The rows of a group lie close to one hidden flat surface of 5 dimensions, which passes through zero. Surfaces can cross.
Known rows, each followed by its group:
[ 14 -26 -16 -18   6  38   6  28]  z854
[-14   1   4  -5   6   3  -5  16]  z407
[ -8  -7  12  15   8  15 -30 -20]  z459
[-20  22   3  18  15   9 -31   7]  z854
[ 11 -16  10 -24  -8  -6   5  11]  z219
[ 21  15  -8 -14  -9 -18  -3  37]  z459
[-13  -4  12   9  11  15 -47  -6]  z847
[ 40 -13  -8  11 -15 -10  15  11]  z854
[-24   0  18 -14  15  16  -2 -38]  z854
[-18 -25 -14  -3  -6   0  31   9]  z459
[-18  27 -10   8  -2 -21  10  -2]  z847
[ -5  -5  21 -33  12  23 -26 -38]  z219
[  5   7  17  -7  18  28 -28 -36]  z847
[ 15  -6   6  -9   0  12 -12 -21]  z219
[ 16   4  -8   5  -6   5 -39 -35]  z219
[ -6  -6  -4   4 -11 -18  -2  19]  z459
[ 11   3  -4  -6   6  12 -13  28]  z854
[ 12   4  13   3   1  -3   0 -17]  z854
[ -4  32  25  -1   8 -19 -15   6]  z847
[-11  13  24   5  12  -5  -5   6]  z847
[  9  11  -3  11   1   0 -12 -10]  z219
[ 3  4 19 -3  6 -5 16  9]  z847
[  4  25  -5 -20   9   3   6   4]  z407
[  2   9  -2  -6  -3 -10   1   8]  z407
[ -1  18  18  13  -5 -29 -17 -13]  z459
[-13   5  -1   7   5   5  -8 -11]  z847
[-22 -23  -6  16  -5  -1 -17  10]  z459
[ 2  2  6 -5 16 27 -1 -8]  z407
[-13  -7 -14  -4 -13 -12 -19  -6]  z219
[-27  32 -27 -26   0 -11  16   1]  z407
[ 17   4   8   8  16  29 -22  -1]  z854
[-24  -2   6 -18   9  14 -20 -27]  z219
[ 22  21  -7 -20   3   2  16   9]  z459
[-4 -1 -9 17 -1  1  0  8]  z407
[-11  -3   3  -1   6  10  -3   5]  z407

New rows, each followed by its group:
[ 10  -7 -24  -2 -18 -12 -17  16]  z847
[-11   1   3 -14  -1  -5 -11  -3]  z219
[21  1  5  3  0 -2 10  6]  z219
[-27 -23   4  24 -11 -18 -21   6]  z459
[  9  -3   3  -4   2  10 -23  -8]  z847
[ 17   0  -8 -18   3  14   6  19]  z459
[-16   0  -2  29  -4 -11 -46   7]  z459
[ 20 -26  -8  28  -2  24  13 -26]  z854
[ -8   9  16 -23   6  -2  -4  -6]  z854
[ 8  3 -5 22  7 13  5 -9]  z219
[-39 -25  -9 -26 -12  -9 -14  -3]  z219
[-31  13  -6  17  16  17  -2 -13]  z219
[-12 -16 -21  10 -11  -1 -11  -9]  z219
[-17   6  -2  -2   1  -4 -10  -1]  z219
[-18  -9  -6  -5   7  18  -1   1]  z854
[-17  21   8   2   8  -5 -20   5]  z854
[-25  -3  12 -20  19  27  -4  -1]  z407
[-6 -9 -2  6 -5 -6 -1 -5]  z407
[-32 -14  -8  18  11  15  37  16]  z219
[ 29  24  13   9  14  15 -10 -20]  z219
[  3  22   4   3   2 -11  -5   5]  z219
[ 17 -41  -5  -1 -15  -1  31  25]  z219
[-15   6  20 -17  18   8  18   8]  z219
[ 35   4   5 -22  -5  -4 -17  -1]  z847
[-61 -18 -32  -9  -5   0  18  11]  z854
[-22   8 -16  15  -6 -15   1   8]  z847
[ -7   7  -7  16  -1  -2 -25   5]  z459
[ 20  17  -5 -20  -3 -11  23  16]  z459
[-11  -3  -6   4  -3  -4   8   1]  z459
[ -9 -30  14   9   9  24  -4   6]  z847
[-3 -8  2  7 -2 -1 -3  3]  z407
[ 18  12 -17 -12  12  28  -3  10]  z459
[ 9 43 27 -3 25  3 11  8]  z219
[-18 -18  -2  -5   5  17  -2 -15]  z219
[15 -5  1 20 -2  3 -3  3]  z407
[ 12  31   3 -56  15  20  18 -49]  z407
[-14 -12  -7  19   3  12  -3   1]  z407
[-23   5  11  13  12   8 -23  -4]  z847
[ 22 -31  -2 -26   0  26  -4  39]  z459
[ -2  13 -25   6 -15 -16 -56   6]  z847
[  1   0  -1  -6   1   9 -23 -27]  z219
[  0 -44 -13   7  -9  15  18  20]  z847
[ -4  -4  34 -18  29  31  37   4]  z219
[-16  13  -9  16   4  -2  -2   2]  z219
[-16 -22 -27   4   6  34   1  13]  z459
[  3  -1   8   8  10  21 -24 -16]  z459
[ 16  10 -28  12 -22 -24  20 -35]  z407
[ 9 -7 13 -4  4  9 -8  2]  z847
[ 16 -14  -1   3  -4   6  14 -15]  z854
[-29   7   0 -17  -5 -21   1  19]  z219
[ 8 15  5 -9  5 -3 -4 24]  z407
[  7  40 -40   2   2   1  -1  28]  z459
[ 8 -7 -1 -7 -3  4 -5 17]  z459
[-12   9   7   4   6   0  -8 -13]  z854
[ 13  45 -12   8   1 -15 -24  11]  z459
[-11 -16  -6 -15 -12  -7 -13  -2]  z219
[-44 -20  -4 -25  -6  -8   5  11]  z219
[ 4 14 11  1 12  6  8  1]  z219
[  9  19   0  15  -2 -15 -17  17]  z854
[ -5  -2  -7   5  -7 -14  15  17]  z847
[-24 -35   8  18 -14 -17 -12  14]  z407
[ -1   1   8   2  -4 -13   0  -5]  z459
[ -9 -14   5   3  13  26  -4 -14]  z407
[-24   5 -18  18  -7 -17   3   4]  z459
[  7   9 -14 -17  -9 -17  37  20]  z459
[-34 -18 -16 -11   0  10  15  -4]  z854
[ 29  -8 -11   8 -15  -9 -12  -3]  z219
[-10 -30  13   5  -4   3  -7 -14]  z407
[-8 -3  4 13 13 13 35 19]  z219
[14 25  5  5  3 -9 -8  1]  z219
[  8  17  16  -3  -4 -25   5 -11]  z459
[-6 -3  4 -3  2  1 -3  7]  z407
[  1  -5 -19  -3   4  21  -1  16]  z459
[  5  -9 -26  44  -2  14  10  -6]  z219
[  4 -13   5 -30  11  28   2   5]  z854
[ -5  22  -1 -12  -7 -21 -27  -2]  z219
[ 52   2   6  10 -20 -28   3  -7]  z407
